Every row belongs to one group in each of 4 separate groupings. Each group adds its own fixed numbers to the row, and there is some noise. The rows also spread widely along 12 directions, which tell nothing about the answers.
Known rows, each followed by its group in each grouping:
[  6  31   1  28  -4  -6  23 -14 -10 -20   2  10  -5   9  -4  -8  17  -1
  13  -6   5   3   5   6  -6]
K_975 X K_163 K_986
[  5  30   5 -20  -7   0 -16  15  22   9 -24 -19  -2   8 -11  -1  -7  -5
  -2   5  11  -3 -19 -11  -4]
K_221 A K_900 K_986
[ -5 -20   1  -7  15   9 -10  17   5  -5  16   2 -11 -34  -8   4   4  -5
  -1  -5  -6   4  -2 -21 -26]
K_932 L K_474 K_246
[-12   2  11 -12  15  16   9 -10  19  -2 -12  -6  19  10  10  -6 -11  15
   2  -1  -8   2   8   1  -8]
K_932 E K_276 K_476
[-20  -7   2  24  14  -8   2  -1 -10 -10   8 -15 -13 -23  -1  34 -20  14
   4   1   5   7  12 -13  -6]
K_785 X K_163 K_476
[-11   3   0  15   3  -5 -13   7  -2   4  -6 -17 -37 -13  -5  23 -19   2
  14  21  14  -5  11  -2   3]
K_180 E K_474 K_465
[-17  20 -13 -10  16  14  -7 -24  22 -13 -10   8  11  14  10 -11  -3  23
  10   4  -5  10   4   4  10]
K_221 Z K_900 K_341
[ 13 -12  -3   4  -6 -13  32  18  -9  -1  -2   7  22  -7 -10  15  12   1
   7 -11  12  -7   2  20  -4]
K_785 Z K_276 K_465
[-14  10  27   7  -8  12  -3   8 -14   1   3 -15 -26  -4 -11 -15  -1 -26
   9   6  -5 -16  13 -14 -23]
K_665 A K_276 K_246
[-11   1  -1  10   0 -13  29   0 -20  -5   6   5  17  -8  -9  23   7  18
   3 -25   8  12  -1   0  18]
K_975 L K_900 K_341
[ -7  -9   4  -8   2  -3  -1  17   4  12 -12 -16  -2  -4 -17   9 -16   0
  -7  -4   8 -17   2   1  -7]
K_665 Z K_163 K_787
[ -6   8  -9 -14   6 -21  -8  21  16  19  -1  -9   6  -1 -26  10 -12   4
  -9 -21  13   0  -4 -16  11]
K_180 L K_163 K_787
[ -3   8   1  -2  -5 -11   8   7   1  -1  10 -28  21   3 -13   9 -21  16
 -34 -28   4  -1 -24 -29  -3]
K_932 A K_163 K_986
[ -5 -22  17 -28   4   5  -3  13  17  26  -8  -4   2  12 -17  -2  -7  -3
   0   6   0 -12   8  13   5]
K_975 A K_276 K_465
[ 22 -22  11  -1  -6  -9  20  24   4  24   9   5   7  -6 -19   2  15  -4
 -18  -9  -3  -2   1  -2  -8]
K_665 X K_163 K_986
[  0 -21  26   6  -6  10   7  11  -1  10  18  -4 -13 -11  -4  -7  -5  -9
 -14  -3 -11  -6  22 -21 -17]
K_180 E K_474 K_986
[  8  -3  -6  23  -2 -16  15  14 -17  -4   6  17  -1 -16 -27   8  11  -5
  19  -9  12  -9  -6  12   0]
K_221 E K_474 K_465
[ 14  -4  -7  15 -12   2  24  13 -15 -14   1 -13   0 -19   3  30  -1  12
  -7   7  11   2 -16   5 -17]
K_932 E K_163 K_476
[ 16  21  -2  11 -16 -26  13  19  -2  28 -11 -11 -13  22  -6   5  -5  -4
   1   7  12  -7  18  11  13]
K_180 A K_163 K_246
[ 27  18   2   1   8 -20  15  20  22  19  -3  -6  19  -6  -6  -4  14   3
 -10 -19  -1  15   6 -23  -6]
K_221 X K_900 K_465
[  6   8  12  30   6 -13  18  -5   6   1   1 -11  14  -1 -11  -2 -10  16
  -3 -21   1   3  -1 -18  -2]
K_221 L K_276 K_465
[ -6  14 -24  -6   7 -11  16  -6  -4  -5  15  20  22   4  -3   4  20  19
   4 -16   1  19  -5   7  20]
K_932 A K_900 K_341
[-14 -29 -13   1  20  -1  12   1  -6  -6   8   8  14 -26   0  12  -3  15
   3 -19  -5   0  12   1  -6]
K_665 L K_474 K_341
[-26  26  18  -1  -2   8  -3  -1 -10  -3   6   3 -25  -3 -10  -4  13 -11
  12   2   0   9   8 -19   7]
K_180 L K_474 K_341
[ -8  -2   6   0   6 -10  26   7  -6   4   2   4  28   3 -12  12   1  14
  -6 -31   5   5   3  -1  13]
K_180 X K_163 K_341
[  6  15 -20 -17 -13   1  -8  13   3  -6   0   2 -15   2 -12 -17   7 -23
   4   4   3 -17  -4   8 -11]
K_975 L K_474 K_986
[-16  -5  16  -6   9  31  12  -4 -10 -22   4  24  -4 -12  -8  -1  22  -3
  14   3  -6   1  -1  14 -19]
K_932 X K_163 K_787
[-25  -9 -13  -6   8   5 -21   0  10 -12   7  -7 -13 -12 -15  15 -19  14
   6   6   7   0 -10  -7   6]
K_785 L K_900 K_465
[14 -6  5 -2 -9 -7 27 10  0 18 -7 -1  3 10 -2  1  7  1 -2  3 -1 -4 15 18
  5]
K_975 L K_276 K_465
[ 15  32  -3  16  -8  -9  -1   2  17   9   7  -3 -21   7  -4 -18   9  -7
   8   6   1   8  11 -17  -2]
K_785 L K_900 K_341
[-14   5  18  -7   9 -12  -7   1  15  32   1   7 -13  14 -19   0   2   2
   6   4  -4   7  10  -3  24]
K_932 E K_474 K_986
[-17 -24  -8  -5  -8  13  -2  -2  -5 -10   3   6  -6   7 -21  10 -17  15
   1   9   9 -21 -25  24  10]
K_932 E K_474 K_787
[-22   2 -17 -27   3   8  -9   0 -13 -14  -1  21 -11   0 -11  13  17   1
  25  16  12   2 -13  27  15]
K_975 A K_474 K_246
[-11  37 -12  -7 -12   7  15  -6 -13 -18 -15   0  -1  18  -1  -2  15   0
  11  11   8  -2 -13  18   7]
K_665 X K_163 K_476
[ -3  22  -1 -19 -20  13   2  12  -6  -2  -3 -13 -20  -1   6  13  13  -3
  -8  29   2   8 -12  -1   0]
K_932 Z K_900 K_476
[-14  -2   9  13  -2  21   1 -20   0 -19   7  10 -18   1  -2  10   3  23
   6  18   3  15 -12   2   6]
K_180 L K_163 K_986
[  4   5  21  -6  -1  -2 -12  11  21  21  -5   4 -11  14 -23 -15  -1 -11
   8   1   8  -8   3  -4   1]
K_180 A K_474 K_986
[-16  -3 -19   0  -7 -14  -3  10  -9  -2  24 -24   1  -4  -7   9 -22   8
 -26 -18  -6  -6  -2 -22   3]
K_932 Z K_900 K_246
[  0  28 -12 -14 -19  -9  12  18 -11  -4  -8 -11   8  14  -8 -12  -3 -22
   2 -14  10 -24   2   4  -6]
K_785 A K_474 K_341

New rows, each followed by its group in each grouping:
[ -9 -31   8  22  16  -3  17  -1  -7   3  25  22   8 -14 -17   6  -1  12
   6 -13  -9   3  15   4  -3]
K_932 E K_163 K_476
[  0  19  30   7  -3  -1  20   1  -5  14   3  11   0  10  -8 -15  21  -9
   8  -4 -10   8  15  -8   3]
K_221 E K_276 K_246
[ 16   5  -7  13 -26   4   9 -10   0  -4   5  22  -1  30 -16 -19  11   9
   5  14   2  -9 -18  28  13]
K_221 A K_900 K_986
[ 19  21 -11  14 -18  -8   9   9  -7   1  20  15 -27   5 -14  -4  30 -10
   5  17   6   6  -1   5   1]
K_785 X K_163 K_787
[ -9  -4   2 -12   8 -20 -16  24  24  25   0 -10   5   0 -36   3 -18   1
  -4 -23   7  -5 -13 -18  10]
K_932 L K_900 K_246
[-24  20   1 -39  -6  14 -23   7  11  -3 -14 -14 -14   3 -14   7  -5  -6
   1   9   8  -1 -21  -8   8]
K_975 L K_900 K_986
[ -3  37  13  16 -18  -1  18 -10 -10  -3 -15  -1 -16  18  -6   4  14   4
  17  14  11   4  -7   9  15]
K_665 E K_900 K_986
[  2  27   5 -17  -3 -12  -3  11  13  11 -10   4  10   8 -20  -1  15  -5
   4  -6   8   5 -17  -4  11]
K_221 Z K_276 K_986
[  2 -35   8  -4  11  -1  -7  11  10  30   2  18 -12  -6 -14   9  -2   6
   7  16  -5  -4  17  18   6]
K_221 A K_474 K_787
[-19  -5  16 -15  -6   8 -24  13   7   4  17 -12 -25 -14 -21  13  -8  -5
  -7   9   3   4 -15 -28   1]
K_785 E K_900 K_986
[  1  -2  15   7   8 -28   5  22  -2  31  -1   8   0 -13 -32  29  10   5
   5 -10  13  14  -6  -5  21]
K_221 Z K_163 K_341
[ -3 -12 -16 -11  -5  -8  18   5 -20   0   7  16   4  -2   1  21  14   9
   2   3   3   2   5  27  15]
K_975 A K_474 K_986
[  2  -4  24   5 -12 -14   2  18   2  42   6  -8 -25   8 -28  11  -3   0
 -12   7   1   1  -3  -8  20]
K_932 L K_163 K_341
[ -7 -10  25  -8 -19  15   5   3  -3  13  19  -5 -17   5  -1   5   7   7
 -25  13 -13  11   4 -16  11]
K_180 X K_900 K_986
[  8   1 -12   8  -5 -11  34  -9   3 -10  -6 -11  35  16  14   6 -16  24
  -9 -17   4  -4   6  10   0]
K_785 E K_276 K_986
[-14   9  17 -10  -6  21   3  -6  -6 -12  -3 -27 -13  -6  14  21  -4  11
 -12  17   4  10 -10 -16  -4]
K_975 Z K_276 K_341
[ -9   2 -29  -6  -7   0  21   5 -29 -21   8  13  10 -13   6  25  16  10
   7   3   3   6  -5  24   3]
K_932 A K_900 K_476
[-14  33   2  15   8  -1  16 -24   3 -22  -2   4  15  13   2  -2   8  21
   9 -15   0  16  -6  -4   8]
K_932 X K_900 K_986
[  0  11 -17   2 -13  11  23 -11 -11 -25 -20  -7  18  16  14  -3 -12  14
  -2   0   4 -19  -7  25  -3]
K_221 Z K_474 K_341
[-15   4  -4  -4  15  -7 -10   6  -2   1  16 -10 -20 -20  -5  11   2  -3
  -4  -1  -4   9  13 -22  -1]
K_975 X K_474 K_465
[ -2  -3 -25 -27 -16   3  -5  12   0   5  33  10 -12  -4  -4  -2  18   1
 -18   9 -11  11   0  -8  11]
K_785 L K_900 K_787
[-16  30  12 -13  16   2   7   5   5   0 -21   2   6  -3  -1   3  10 -10
  28  -2   4   5  13   5  -7]
K_932 E K_276 K_476
[-22 -20 -13  -5   1  -7   0   3 -15   3  12   0  -1  -7 -11  21 -14  11
   0  -6   3  -5   7  10  17]
K_975 A K_900 K_341
[ 19  -3  19  20 -32   6  22   8  -4   5   6   2  -4  21 -22 -13   4  -1
  -6  -1   8 -13 -13   6   5]
K_180 X K_900 K_341
[ -4 -17  11   7   5  -7  15   4 -13  13  -6  18   1  -5  -8  18   6   7
  13   3  -1   1  14  22  10]
K_221 A K_474 K_986
[-13 -15   0  -3  20 -21 -12  14   7  27  -3  -5 -16 -18 -10  36 -13   6
  16  11   8   8  21   5  14]
K_975 E K_276 K_476
[ 12  18  -6  21 -14   8   6  -7   7 -22  -6   9 -15   5  -5  -6   8   2
  23  15  13  -2  -9  12 -12]
K_785 L K_900 K_986
[-32 -11  -1 -14   9  -2  -5  -6   3  -1  -4 -13  -1   6  -8  26 -21  25
  -3   5   7   1  -9   2  27]
K_785 X K_474 K_465
[ -8  12  -9  13 -22 -13  26 -11 -15   1   9   4   8  39 -12  -9 -10  11
  -4  -8   3 -14   3  18  30]
K_785 E K_163 K_341
[ 16   3  -9  -6  -9  -5 -14  22  13   6   7 -16 -16 -20 -15  16  10  -1
  -6  19  16   6 -31 -17  -9]
K_665 Z K_276 K_476
[-23  22 -11 -27  29 -12 -20   1  23   8  -9   3   3   0  -8   1   1  -2
  12 -10  -2   9  10  -5   9]
K_932 X K_474 K_986
[-36  -8  -8 -14  18   4   6  -5 -20  -6  -8   0  13 -14   7  30 -14  18
   2  -7  -5   3  15  13   8]
K_221 A K_163 K_341
[ -9  13   8  10  14  -1 -24   1  17  14   1 -11 -39  -7 -10   8  -9   0
   8  21   2   7   7 -15  -3]
K_932 Z K_163 K_341
[-19  -6   6 -11  22   1  -6  -9  24  15  -7 -12   9  12  -3  -4 -19  23
  -2  -5  -6   3  14  -8  11]
K_665 A K_900 K_465
[  7   6 -26 -20   5   7  15   6   1 -21  -3  20  30  -3   3  -8  23  -2
   9 -10  -1  -1  -6  20 -13]
K_221 X K_276 K_246
[  0  -5  28  29  19  11   4 -20  22 -11  -8   7   6   3  -7  -2  -7  21
  26  -3  13   7  -1  -1 -13]
K_180 A K_276 K_986
[ 11   4 -26 -12  -8 -12 -11  12   7  12  27  -2 -19   1  -6  -4   6  -8
 -23   7  -9   3   6  -9   2]
K_975 X K_163 K_986
[ -2   7  -6  21  -7 -11  28   3 -16 -15 -17 -12  25  -3  -4  20 -20  20
   1 -23  13 -12  -5   9   0]
K_221 E K_900 K_787
[ -1 -17  13   6 -10  23  29  -5 -15 -12 -16   5   6   6   0   0   1   8
  10   7   5 -20  -4  29 -10]
K_665 A K_474 K_341
[ -7  -2  -6   3   7 -15  12  13 -12   8  -8  22  -4  -8 -19  23  10  -4
  25   0   9  -4  10  32   7]
K_932 E K_163 K_986
[  4   6  -5  28  16 -14  20   2  -7 -13   4   2  16 -17 -10  17   0  15
  11 -25  14   7  -7  -4 -12]
K_932 A K_163 K_341
[  3  26  18  16 -13 -15  -3   6   5  19  -3  -9 -11  18 -24 -19 -10 -18
   5  -5   0 -16   6  -9   1]
K_221 E K_276 K_986
[  1  39  10 -16  -2 -13  -4  13  15  12 -19  -7   4  10 -21   2   7  -5
  -1  -7  12   6 -18 -13   9]
K_221 Z K_163 K_986
[ -8 -23  14   0  25  -3   0   8   7   6  24   9   7 -31 -12   8   5   5
  -5 -21  -9  14   7 -27 -13]
K_932 E K_474 K_986
[-14   5  25  -3  16   3  -6   2   6  10  -3  16  -9  -9 -13 -11  11 -16
  16  -3 -11   0  23  -6  -8]
K_221 Z K_474 K_986
[-17 -10   1 -10  -4 -14   4  15 -14   8  18 -16  13  -2 -25  12 -19   2
 -23 -30   4  -9  -9 -18   9]
K_975 A K_163 K_341
[ 18 -23  -3  -8  -1 -14   4  33   8  20  -3   5   2 -18 -17  22   6  -8
   4   0  12  -4   4  15  -6]
K_180 X K_276 K_986
[ -4   1  -2 -10  -2  23   6  -7   2 -19   3   5  -1   4   7  -4   3   8
   0  12  -1  -1   2   5 -15]
K_785 A K_163 K_787
[-15 -18 -22  -4  -9  -8   1  13 -24  -5  13  22  -7 -12 -18  22   9  -8
  16   3   7 -10   4  34  12]
K_180 X K_276 K_986
[-27 -24  15 -21 -14  17   2  15 -11   4  10 -12  -3  -1 -18   0 -23 -11
 -20  -9  -9 -23   3  -7  -4]
K_785 L K_163 K_341
[ 18  25  -6  -2 -23   7  20  -4  -3  -7  14   2  -7  22   6 -17  27   5
 -17  14  -6   9 -17  -3   2]
K_932 X K_474 K_246
